There are 4 nested groupings, the coarsest first. Each group lies inside one group of the grouping before and may be the whole of it. The rows also spread widely along 14 directions, which tell nothing about the answers.
In the rows, 128 means zero.
Some rows, each with its group in each grouping after it:
[107 112 131 104 160 136 128 108 164  89 138  90 117 149 128 187 118 161
 163 133 126  70 124 165  74 137 101 161  99 126 158 129 165  89 140 141
 111 122  74 112 172  88  81] : fudur Z_758 Ruge Z_568
[135 143  87  88  67 112 161 126 100  66  81 184  79 116 109 139  50 149
  84 145  67 148 148  97 147 157 132  90  89 158 144 100 104 140 114 119
 121 164 122  97 161 154 142] : tevu Z_155 lonov Z_696
[ 97 129 105 118  90 127 132 154 140 113 116 118  96 122 124  93 102 110
  98 111 133 117 156 142 160 106 118 145 115 160 142 170  99 108 101 114
 156 101 135  66 121 178  95] : fudur Z_758 Bodom Z_475
[117 118  93 134  92 146 135 140 140 126  82 163 106 164  77 121 119 118
 145 130 124 129 152 138 159 147 166 106 159 144 144 122 117 142 111 142
 123 171 114 104 157 144 146] : tevu Z_432 dem Z_883
[118  97 134 108 135 141 122 147 110  77 141 131 116 121 136  91 144  79
 103 146 131 133 124 136  97 145 144 126  74 107 193 121 144 112 149 128
 136 117 110 143 160 106 121] : tevu Z_155 pugez Z_647
[111 129 138 149 126 128 149 137 221 161 149 119 152 148 112 136 139 118
 144 111 115  98 189 168 108 137 120 123 149 124 164 105 118 131  86 132
 106 115 137  78 128 168 116] : fudur Z_708 lolu Z_42
[125  98 132  83 128 150 140 102 169  84  89 124  89 100 103 139  77 140
 148 102 130  96 160 150 111 136 121 156  94 137 142 122 109  72 104 153
 154 124  85 109 152 158  76] : tevu Z_155 pugez Z_769
[150 162 188 114 140 117 111 169  77 156 115  88 101 128  97 121 149 132
 140  72 190 154  70  97 158 130 145 145 130 131  86 113 119 109 154 151
 149 158 119 133  99 108 144] : tevu Z_432 dem Z_421
[148 102 122 101 115 148 119 101 168 134  62 143 125 113  94  73  85  85
 119 142 112 181 151 119 198 121 188 126  91  86 109 165 107 161 125 164
 174 123 149 117  99 205 170] : fudur Z_828 kub Z_624
[135 140 144 166 178 138 126  94 129 187 149 156 188 105 175 144 171 150
 141 124 134 118 136 114 121 112 112 129 199 103  86 135 122 142 115 138
 117 117 161 184 105 117 125] : fudur Z_828 runab Z_442
[107 138 136 123 151 102 113 141 147 171 145  51 123 197 126 151 162 139
 147 109 145 119 113 138 128  99 110 116 152 152 121 151 162 118 127 118
 136 118 109 106 125  87 147] : fudur Z_758 gabov Z_945
[131 172 193 105 158  90 137 176 147 147 160  80  99 151 120 207 134 172
 145  91 164  91  75 112 133 165  99 140  99 140 125  83 157  90 174 125
 108 141 102 112  94  97  87] : fudur Z_758 Bodom Z_930
[126  67  76 105 146 114  97  95 138 141 120 103 108 153 124  50 138  63
 141 137 132 155 125 120 128 131 100 120 135 141 145 111 128  97  99  98
 196 112 164 120  98 116 156] : fudur Z_828 runab Z_875
[125 111 151  96 163 132 126  86 175 129 111  98 130 129 124 143 101 146
 144 104 118 119 155 123  86 137 117 131 105 116 136 119 136  88 115 148
 130 120  91 139 154 117 109] : fudur Z_758 Bodom Z_930
[151 127 214 161 192 147 134 116 127 165 196 122 179 108 188 162 195 130
 138 110 182  97 121  90 124 129 138 141 163  58 110 146 150 115 180 153
 124 127 133 182  95 112 100] : fudur Z_828 runab Z_442
[101 142 123 127 144 133 114 176 176 160  97 164 132 107 132  92 140  97
  88 119 120 153 155 124 151 137 160  93  91 141 173 132 123 113 122 120
 104  80 123 175 139 139  94] : fudur Z_828 runab Z_442
[112 103 164 108 158 139 140  51 176 136 139  87 141 157 117 182 114 161
 166 110 126  74 175 152  47 141 103 137 160 130 132 113 139  95 110 131
 113 138  80 105 177 112 128] : tevu Z_155 pugez Z_769
[162 121 125 134 148 120 118 126  96 148 130 129 152 160 137 121 161 109
 143 166 129 170  71 102 182 124 152 115 138  72  93 134 161 185 164 147
 163 155 171 155  72 113 194] : fudur Z_758 Bodom Z_475
[138  98  84 112 116 124 144 113 102  90 125 198 116  82 175 103  96 110
  72 158 107 136 141  77 175 146 113 101 104 126 141 133 115 102 148 102
 153 108 163 154 103 156  95] : fudur Z_708 lolu Z_42
[114 128 116 106 133 116  88 142 119 159  85 134 103 126  71  61 107  81
 124 120 153 171  99 119 144 168 123 141 110 160 131  94 103 109 128 100
 139 122 153 119 117 135 149] : fudur Z_708 lolu Z_42
[ 95 117  96 198 111 167  98 205 123 159 129 154 132 149 102  42 210  39
 151 137 188 131 119 170 184 109 173 161 182 120 154 178 111 164 116 136
 150 129 169 106 112 153 132] : fudur Z_828 runab Z_875
[177 121 109 132 159 116 155 121 171 134 135 150 149 135 160 179 148 159
 165 152  86 129 119 119 166 124 129  95 134  80 110 101 160 163 123 170
 143 146 151 167  77 121 135] : fudur Z_828 kub Z_624
[101 153 123 129 148 149 133  80 195 166  82 151 186  96 161 145 104 168
  99 130  72 131 199 159 122  70 142 115 134 125 101 193 112 158  76 152
  96  67 125 155 157 173 120] : fudur Z_828 runab Z_875
[162 158 173 122 142 133 147 150  72  91 143 152 144 105 165 181 146 153
 112 158 132 134  69 110 164 120 164 135  92  67 103 146 158 175 195 168
 120 146 128 171 111 120 136] : tevu Z_155 lonov Z_696
[147 134 151 107 155 118 137 126 135 133 136  90 136 108 186 155 133 157
 111 112 132 127 116 112 177  68 121 129 109 102  86 189 144 115 142 155
 171  87 128 151  78 141 101] : fudur Z_758 gabov Z_945
[106 109  97 127 146 134 136 105 171 134 135 153 151  90 191 109 130 123
  92 132 100 111 184 137 126  94 104 114 130 135 146 160 117 102  91 114
 138  59 145 153 122 153  75] : fudur Z_828 runab Z_442
[171 151 196 110 155 118 158 141 152 133 137 111 153 133 146 177 149 158
 121 108 101 152 131 101 121 132 168  76  91  69 133  94 161 147 149 180
 109 149 100 172 128 105 149] : tevu Z_432 dem Z_421
[ 95  98  92 101 122 141  92  97 108 130  75 132  93 133  70  82  95  99
 152 133 161 122 112 162 125 145 108 175 151 177 117 124  97 103 108 102
 159 126 137  95 138 142 139] : tevu Z_155 pugez Z_647
[115 202 208 126 123 128 145 167  94 144 128 110 112  94 139 178 123 189
  92  55 164 103 134  99 138 104 133 132 135 159  93 164 104  96 143 141
  98 129  83 127 147 135  87] : tevu Z_155 pugez Z_647
[108 164 172 130 145 117 131 132 166 168 144 141 174  98 134 137 117 130
  97 134 110 126 144 147 101 147 114 141 114 116 134 106 108 153 123 119
  84  89 157 123 121 158 120] : fudur Z_758 gabov Z_945
[157 119 153 107 142 109 160  83 115 106 183  98 154  85 200 135 131 145
 108 125 100 118 140 131  95  85  73 138 128  97 100 123 117 126  95 135
 175  98 164 117  83 144 132] : tevu Z_155 pugez Z_769

New rows. What belongs after each?
[137 161 137 127 130 115 149 159  76  78 171 127 135  91 175 141 149 149
 109 130 108 121 101 146  87 103  95 147 106 117 136 112 126 143 111 143
 122 122 138 131 137 101 114] : tevu Z_155 lonov Z_696
[116 125 124 139 130 140 148 136 149  97 137 178 118 104 113 147 108 142
 148 113 118  81 159 127  68 196  96 143 132 133 179  61 106  91 105 131
  89 162 113 121 171 117  62] : fudur Z_758 Bodom Z_475
[191  97 104  88 155 109 133  77 123 111  99  79  88 148 130 136 113 162
 178  93 102 162 123  66 137 108 111  92 130 113  86 111 145  94  97 174
 201 183 103 150 112  80 161] : fudur Z_828 kub Z_624
[ 85 153  95 128 111  76 112 138 167 221 123 113 124 199 101  99 135 101
  97 127 108 155 152 120 146 144 105  65 171 205 140  98 122 142  95  47
 112 107 168  83 109 130 186] : fudur Z_828 runab Z_442
[159 152 152 114 139  97 132 165 106 130 155 136 127  95 159 116 140 110
  96 140 129 158  74  98 176 136 118 130  84 100 115 103 126 149 156 125
 154 114 187 135  48 143 132] : fudur Z_828 runab Z_875
[120 104  85 134  94 114 141 187 152 123 138 146 106 186 140 117 154  77
  96 171 122 134 128 115 228 130 166  73 113 120 175 161 164 154 168 108
 154 121 149 107  88 152 135] : fudur Z_758 gabov Z_945
[ 99 111 179 120 144 146 129  67 137 143 157 156 153 101 152 144  99 113
  87 151 159  81 155 108 121 168 123 160 135 115 130 155 114 108 186  87
 105  99 145 110 124 176  99] : fudur Z_828 runab Z_875
[132 165 166 104 118 115 153 103 151 155 108 114 152  86 148 116  95 155
  75  85  76 164 194 113 108  88 124  90 119 132 103 132  88 135  67 139
 129  98 130 127 136 170 153] : tevu Z_155 pugez Z_769
[118 109 109 138 115 115 123 213 174 137 152  69 109 194 126  78 195  58
 135 130 145 145 114 162 189  90 158 112 104 108 176 160 165 147 123 138
 182 107 142  86  79 139 145] : fudur Z_758 Bodom Z_930
[136 135 153 127  81 102 150 197  87  77 183  86  60 205  96 155 142 109
 126 123 155 111  94  83 150 174 140 111 104 124 180 110 159 126 187 121
 133 210 100  44 135  92 147] : fudur Z_758 gabov Z_945
[127 156 177 124 107 157 166  97  85  59 142 164 146 103 143 207  91 181
 102 163 107  87 132 132 106 134 151 158 107  87 114 163 129 176 173 159
  81 162  99 106 181 147 128] : tevu Z_155 pugez Z_769
[107 127  70 133 103 139 124 137 147 141  77 160 130 161 104 123 129 116
 142 169 113 135 125 182 191  99 159 125 154 142 115 163 131 185 108 134
 138 118 150 111 119 169 161] : tevu Z_155 lonov Z_696
[124 146 152 139  79 123 135 178 117 136 140  96 118 156  95  70 153  73
 106 112 133 166 141 138 146 110 162 115 128 119 146 137 107 173 104 134
 152 147 148  60 120 162 194] : tevu Z_155 pugez Z_769
[142 115  99 119 132 128 109 115 114 104 112 101 112 173  87 111 136 113
 174 148 113 154  94 143 109 127 133 143 122 111 129 114 144 163 109 155
 151 175 127  99 146  90 188] : fudur Z_828 runab Z_442
[ 72  80 119 143 147 183 114  68 141 131 103 195 146 116 110 114 115 104
 138 134 153  77 196 144  56 181 136 145 181 147 175 128 107  79 126 104
  80 126  90 159 226 127  86] : tevu Z_155 lonov Z_696
[105 159 103 127  97 123 124 202 144 116 113 110 100 112 129  71 138 102
  90 104 115 153 144 157 162  73 138 131  86 153 154 172 104 135  78 138
 149  87 136  90 123 160 108] : fudur Z_828 runab Z_442
[138 121  82  90 113 117 130  82 121 115  66 180 101 135 104 150  57 149
 116 169  86 149 122  89 181 163 137 102 112 145 102 122 126 146 149 117
 129 156 136 129 126 144 156] : fudur Z_828 kub Z_624
[119 171 145 124 186 105 113 103 132 172 141 151 203 103 168 135 142 144
  91 163  70 166 117 133  62 135 106 106 109 111 125  88 139 177 118 114
  66  84 162 195 143  85 164] : fudur Z_828 runab Z_442
[147  99 107  76 134 101 134  87 168 122  97 152 106 143  99 144  64 127
 132 153  88 142 130  95 131 199 108  95  93 130 147  53 133 112 137 110
 137 148 139 125 113 130 140] : fudur Z_758 gabov Z_945
[150 125 142  99 152 137 144  34  86 106 108 172 141  78 152 191  71 195
 139 139 122  98 120 103 109 143  95 159 155 119  63 118 112 115 143 138
 126 147 129 159 134 134 113] : tevu Z_155 lonov Z_696
[132 159 124 167  82 148 144 199 103 124 110 217 119  95 119  97 131  99
  87 136 131 151 140  90 215 150 189 109 127 110 139 150  95 171 151 144
 112 157 156 134 116 180 120] : fudur Z_828 kub Z_624
[104 176 138 126 150  95 139 136 107 160 155 161 150  95 192 177 121 178
  69 128 114 105 123  95 132 133  76 106 141 167 110 125 123 109 146  82
  84  83 147 168 114 112  79] : fudur Z_758 gabov Z_945
[126 137 168 118 134 132 137 141 114 117 140  94  95 150 114 179 139 155
 157  99 174  85 105 129 133 129 125 150 140 137 115 136 142  99 154 141
 136 157  87 105 133 111 107] : tevu Z_155 pugez Z_769
[ 97 120 108 102 133 134  85  91  88 110  85 136 116 142  56  95  79 109
 143 157 120 150  99 142  62 181 113 172 114 149 138  95 110 140 125 113
 104 159 121 105 197  91 170] : fudur Z_758 gabov Z_945
[112 152 162 138 123 100 152 141 161 144 186  94 139 174 123 165 141 137
 118 116 115 101 154 129  82 155 103 106 135 136 166  92 141 131 127 104
  84 141 122  68 147 116 142] : fudur Z_708 lolu Z_42
[ 97  96 116 144 116 158  97 152 129 166  83 131 105 168  68  46 160  60
 141  89 175 152 163 120 137 146 179 103 172 153 165 133 110  96 111 125
 141 150 103 133 171 120 147] : tevu Z_432 dem Z_421
[ 82 123  77 115 109 144 124  92 133 110  82 166 122 124  97 127  82 144
 129 149  97 102 159 181  90 133 105 148 149 178 136 128  99 133  81 111
 105 119 121  99 186 143 125] : tevu Z_155 pugez Z_647
[128 134 132 118  64 156 159 124 149  99  77 179 115 117  81 143  66 133
 113 146 114 119 160 149 194 137 184 145 116 112 114 155  92 177 133 161
 126 153 135  61 126 229 137] : tevu Z_432 dem Z_421
[130 170 120 139  92  94 156 153 123 141 147 132 117 154 121 160 118 156
 112 123 107 123 130 112 159 134 105 104 150 155 115 110 118 154 118 111
 113 154 154  69 107 145 149] : fudur Z_708 lolu Z_42
[152 170 110  80 136  86 122 207  77  83  99 107  52 111 127 154 110 173
 125 100 127 151  41  94 171 124  97 126  54 165 116 104 142  87 143 145
 153 140 104 152 105  70  83] : fudur Z_758 gabov Z_945
[ 94 119 137  91 170 129 103  50 139 176 104  96 172 143 157 150 117 150
 106 152 134 123 127 160 132  78 126 138 146 141  74 194 148 131 144 110
 128  57 125 151 125 136 150] : tevu Z_432 dem Z_883
[134 127 142 143  90 137 123 137  56 124 129 135  78 131  83 112 110 114
 148 102 201 109  97  82 183 159 122 179 183 140  89 143  86 111 158 124
 168 197 147  63  99 153 127] : fudur Z_758 gabov Z_945
[111 124 129 129 109 136 167 132 200 134 129 202 157  99 149 147 109 117
  86 162  90 100 188 155 154 153 142  99 116 117 165 113 114 151 124 112
 103  88 157 125 110 207  97] : tevu Z_155 pugez Z_769
[ 74 163 194 153 132 137 123 135 179 186 162 116 167 111 112 114 132 105
 100 106 152  97 181 166  85 142 126 169 148 139 145 141  88 138 117 104
  72  86 142  72 145 182 114] : fudur Z_828 kub Z_624
[144 109 135  94 151 125 126  71 166 136 109  98 153 142 148 120 114 123
 110 144  82 167 155 113 127  99 149  95  94  88 120 156 149 150 118 148
 151 108 128 140 128 136 178] : fudur Z_828 runab Z_875
[131 135 157 119 143 115 140 143  74  64 205  61 124 127 162 142 167 144
 134 112 132 100  98 158  34 104  77 169 112 115 151 105 141 114 112 148
 132 137 109  95 157  61 117] : tevu Z_432 dem Z_883
[114 119  98 104 168 125 113 132 153 135 103 113 136 155 140 157 152 146
 147 149 121 121  98 176 136  99 131 121 117 139 128 137 172 126 130 142
 127  92 108 170 130  91 118] : tevu Z_432 dem Z_883
[ 86 139 148 164 139 125 129 148  92 129 214 101 139 144 171 155 179 131
 117 128 181  57 114 148 106 112  81 172 173 148 137 169 141 107 157  91
 107 104 134  87 130 106  85] : fudur Z_708 lolu Z_42
[141  94 104 114 134 122 119 103 104 140 121  90 107 150 125  98 145 117
 158 103 156 134 116 123 145 100 106 133 177 143  96 130 120  98 100 133
 195 140 140 115  96 117 148] : tevu Z_432 dem Z_883
[136 152 144 104 138 114 114 133 145 132 103  47 117 130  92  95 116 140
 153  68 104 169 138 146  71  90 106 143 106 132 119 114 105 121  49 173
 152 136 105  96 157 105 157] : fudur Z_758 gabov Z_945
[ 80 142 179 139 105 126 128  97 123 164 163 110 149 149 122 124 110 109
  79 129 148 101 169 115 108 150 125 140 159 139 135 158 109 133 158  75
  95 118 138  56 148 163 151] : fudur Z_758 Ruge Z_568
[107 109 126 159 132 157 120 194 147 115 153 133 125 147 109 118 192  72
 176 153 189  82  89 213 153 127 150 192 138 106 165 141 144 149 146 145
 141 118 144  99 104 149  98] : tevu Z_155 lonov Z_696
[116 121 130 130  96 105 150 152 190 161 143 136 128 154 119  92 120  79
  83 118  96 146 198 100 140 164 136  62 125 133 189  94 111 128 107  96
 124 123 150  88 119 168 144] : fudur Z_758 gabov Z_945
[136 169 201 121 129 112 134 168 171 167 137  67 125 148 111 128 144 120
 113  78 136 153 143 109 141 117 161 108  99 110 133 134 128 138 127 151
 126 132 115  93 114 147 154] : fudur Z_828 runab Z_875
[156 161 128 112 104 121 141 104 117 132  66 114 101 159  77 162  77 188
 156  91  98 158 136  82 149 127 143 103 148 132  75 125 115 147 100 172
 136 211  99 100 151 124 179] : fudur Z_758 Bodom Z_475
[129 136 134 137 174 125 131 145 152 136 162 110 147  82 191 122 171 141
 130  96 128 109 138 145 102  82  86 144 128 120 131 135 124  94  85 147
 144  76 138 163 105 112  65] : fudur Z_828 runab Z_442
[115 144 174 105 117 137 114 168 103 115 106 107  74 164  61 159 121 123
 150 119 193 108  72 132 163 165 164 163 103 141 127 133 142 119 194 133
 124 170  86  90 137 125 131] : tevu Z_155 pugez Z_769
[ 86 116 114 137 117 117 128 127 180 183 134 114 153 174 116  77 154  83
 103 116 102 142 202 152  86 130 132  72 165 158 179 103 118 133  73  93
 109 102 136 104 160 132 167] : tevu Z_432 dem Z_421
[132 170 171 120 134 136 106 183  76 126 101 101  96  89  87  95 138 129
 144  68 176 150  82 136 120 118 130 177 112 141 106 117  92 107 110 164
 144 146 113 128 133 114 120] : tevu Z_155 pugez Z_647
[122 110  68 116 111 119 146 163 206 123  96 120  98 165 126 125 126 125
 137 119  92 127 167 145 178 103 136  82 112 144 163 141 144 115  83 142
 162 115 116 109 114 149 103] : fudur Z_758 Bodom Z_475
[ 74 150  96 125 114 126 103 191 110 115 121 130  87 123 117 102 130 107
 102 134 156 108 102 164 154 117 116 167 104 187 150 169 117 113 135  97
 117  87 127  96 138 132  81] : fudur Z_828 kub Z_624
[128 149 114 113 144  86 116 126 179 184 106  93 139 229  78 176 134 145
 168 164  88 152  90 147 137 156 131  86 131 133 123  75 182 186 138 118
 103 156 135 109 116  87 216] : fudur Z_758 Ruge Z_568
[129 115 155 118 155 133 122  32 138 172 113 161 181  79 134  96  81 124
 105 125 100 149 179  89  71 169 102 124 154 107 108  89  85 117 107 108
 114 118 162 153 139 149 153] : fudur Z_758 Ruge Z_568
[125 109 103 127 143 135 137 116 151 110 134 132 152 116 142 112 144 126
 143 132  95 122 153 177  73 112 107 134 135 117 153  98 120 132  69 152
 130 113 135 134 148 116 122] : tevu Z_432 dem Z_883
[141 152 151 143 143  87 128 192 130 205 152 121 126 154 151 114 181 105
 107  97 157 159 104  65 197 143 129  67 150 132 125 100 142 114 153 101
 147 126 164 162  52 114 137] : fudur Z_758 Bodom Z_930
[132 162  73 116 137 108 133 179 125  97 106 133 124 121 164 143 139 165
 109 141  72 158 103 146 152  73 119  96  78 139 132 146 154 148 100 154
 124  98 121 167 136  93 115] : fudur Z_708 lolu Z_42
[119 160 162 111 114 114 152 115 130 105 139  76 125 183 128 186 109 176
 109 117  87 125 153 106  91 116 140  94 105 119 138 152 158 149 135 146
  93 165  69  88 192  94 164] : fudur Z_758 Bodom Z_930
[165 131 188 111 161 113 154  98  97  96 193  85 142  95 193 161 134 162
 107 100 128 116 125  80  90 113  91 131 104  83 112 128 140  94 148 149
 143 128 119 138 116 103 111] : fudur Z_708 lolu Z_42
[110 120 127 143 179 146 112 150 151 159 132 136 156  99 159 124 182 119
 153 128 165  97 106 189 138  95 114 166 151 125 119 146 133 113 117 140
 144  67 146 176  92 131  78] : tevu Z_155 pugez Z_647
[ 59 167 146 134 100 106 119 110 107 202 143 124 158 158 128 111 124 111
  55 140 130 128 159 138 121 119 114 109 182 192 113 160 102 160 127  44
  88  84 161  78 140 159 184] : tevu Z_155 pugez Z_769
[135 112 177 115 166 145 141  93 172 141 139 144 176  74 183 131 117 122
  92 132 125 121 161 114 139 123 140 134  96  68 124 157 127 117 152 145
 137  74 143 168  95 179  89] : fudur Z_758 Bodom Z_475
[105 109 153 130 182 147  85  97 105 178 120 118 174 141 127  84 173  90
 125 129 158 157 124 128  81 132 152 122 157 113 132 131 142 122 143 123
 112 109 118 194 166  79 167] : tevu Z_432 dem Z_883
[109 141 179 145 138 124 141 116 198 182 160 129 165 156 110 150 134 113
 121 132 120 109 178 132  99 175 143 109 145 112 157 100 129 153 139 112
  74 130 135  97 137 153 150] : fudur Z_828 kub Z_624
[103 123 134 120 183 126  91 169 169 185 105 151 136 121 127 113 155  92
 125 136 167 131  93 133 166 167 140 123 103 136 154 109 152  91 175 101
 115  73 137 199  95 115  85] : fudur Z_758 Ruge Z_568
[117 154 173 175 117 135 129 164 102 159 180 109 169 126 152  77 185  84
  85 111 151 150 148 118 134  95 151 126 154  95 132 175 113 164 130 131
 123 116 159 105 122 149 161] : fudur Z_708 lolu Z_42
[157 120  78  86 106  96 135 120  96  93  96 149 109 156 137 130  90 126
  89 188  66 187  93  83 196 129 144  72  76 111 119 133 156 178 158 126
 159 146 152 135 103 121 190] : fudur Z_758 gabov Z_945
[118 174 197 141 110 126 124 188  79 128 161  51  86 176 107 151 162 135
 123  78 194 114 101  96 158 106 164 145 131 133 116 195 144 124 180 144
 124 172  76  69 146 105 140] : fudur Z_828 kub Z_624
[149 152 159 147 143 149 159 159 178 139 124 149 143  98 129 199 146 180
 181 103 155  74 120 176 170 111 137 170 156 100  93 124 120 135 118 194
 126 132 130 129  82 172  66] : tevu Z_432 dem Z_883
[121 140 141 116 130 146 136 192 168 126  89 113  95 135 122 161 147 149
 140  87 162 105 127 152 198  90 176 125 106 137 130 176 146  98 140 174
 140 110  77 142 121 145  67] : tevu Z_432 dem Z_421
[149 128 125 141 123 126 138 210  99  58 176  93  80 152 133 127 186 110
 155 114 146 117  86 126 126 121 130 141  94 103 178 120 158 120 135 166
 154 174 105 102 133  74 105] : fudur Z_828 runab Z_442
[140 130 156  96 129 120 126 201 101  76 133  87  62 152 102 134 151 112
 138 104 160 132  76 117 134 147 148 124  61 126 172 106 160  94 166 148
 148 162  75 125 142  79 115] : tevu Z_155 pugez Z_769
[115 128 146 170 149 133 122 107 153 189 155 103 190 201 122 139 182 115
 152 146 118 135 150 139 102 121 151 101 194  91 129 143 156 188 124 138
 101 150 134 125 151 101 202] : fudur Z_758 gabov Z_945
[143 134 105 125 158 116 128 133 139 107 138 111 119 147 121 168 147 158
 189 137 113 107  86 161  97 130  89 155 129 123 126  85 148 138 102 155
 131 156 131 118 124  79 124] : fudur Z_828 runab Z_875
[152 112 216 157 148 126 137 161  98 137 230  60 141 156 165 107 211  75
 125  95 193 121 116  78 120 132 141 130 140  57 152 139 155 113 179 139
 164 156 133 110  91 104 139] : fudur Z_758 Bodom Z_475
[145 137 140 140 153 100 143 170 208 202 141 131 151 180 120 171 184 116
 169 142 137 122 105 158 186 147 143  91 157 111 132  72 166 164 140 128
 129 124 167 139  47 146 152] : tevu Z_155 lonov Z_696
[139 123 142 108 175 108 113 134 133 120 157  93 119 151 125 150 154 125
 162 139 141 120  71 137  97 155 101 150  99 114 144  82 164 117 150 130
 132 135 127 132 113  73 127] : fudur Z_828 runab Z_442
[167  81 117  95 127 149 138  90 147  66  97  94 101 152 109 140 100 132
 178 138 116 132 119 128 154 111 154 150  91  66 117 157 153 135 130 198
 193 171 101 102 123 138 146] : fudur Z_758 Bodom Z_930
[137 150 139 152 150 124 156 198 100  84 193 123 124  87 188 149 195 153
 139  95 132  88 112 149  80 100  81 142 128 122 157 100 132  99  95 156
 130 123 117 156 131  75  58] : tevu Z_155 pugez Z_769
[ 99 155 162 163 186 148 109 151 135 191 146 125 192  81 177 119 199 132
 132 108 168 106 119 188 114  68 115 169 173 122  98 168 118 130 104 143
 119  51 150 187 105 130  91] : tevu Z_155 pugez Z_647
[126 130 184 146 167 143 138 153  95 113 194 126 172 124 202 156 203 117
  95 154 146 113 107 125 117 107 156 116 111  69 151 168 178 147 193 141
 109 103 114 190 135  89 120] : tevu Z_155 pugez Z_769
[118 135 112 150 116 147 137 126 152 132 108 151 109 108 100 117 114 145
 160  79 129 102 179 131 103 135 107 147 176 156 133 112  78  98  59 146
 125 157 119  98 158 143  88] : fudur Z_828 runab Z_442
[133 146  89 163  87 135 138 232 126  96 124 146  70 125  76 106 150 113
 179  96 163 106 101 162 177 134 118 172 141 149 148 105  97 122  90 161
 153 172 144  64 105 149  81] : fudur Z_708 lolu Z_42
[126 139 160 120 170  98 128 171 133 127 191  97 131 124 169 143 170 121
 110 118 143 114  97 123  99 142  91 124  88 123 168  93 160  91 156 109
 114  94 129 147 109  83  89] : fudur Z_708 lolu Z_42
[139 113 101  88 160  99 161  54 165 124 138 111 146 173 178 241 113 212
 145 161  75  82 129 142 120 107  85  90 149 135  98 116 182 128 129 127
 123 117 113 142 117  97 130] : tevu Z_432 dem Z_883
[129 143 176 122 144 110 150  83  68 116 188 120 133  97 159 161 121 168
 118  96 133  89 137  93  33 158  52 141 167 146 116  72 102  86 116 101
 109 154 125 119 154  86 116] : tevu Z_155 pugez Z_769
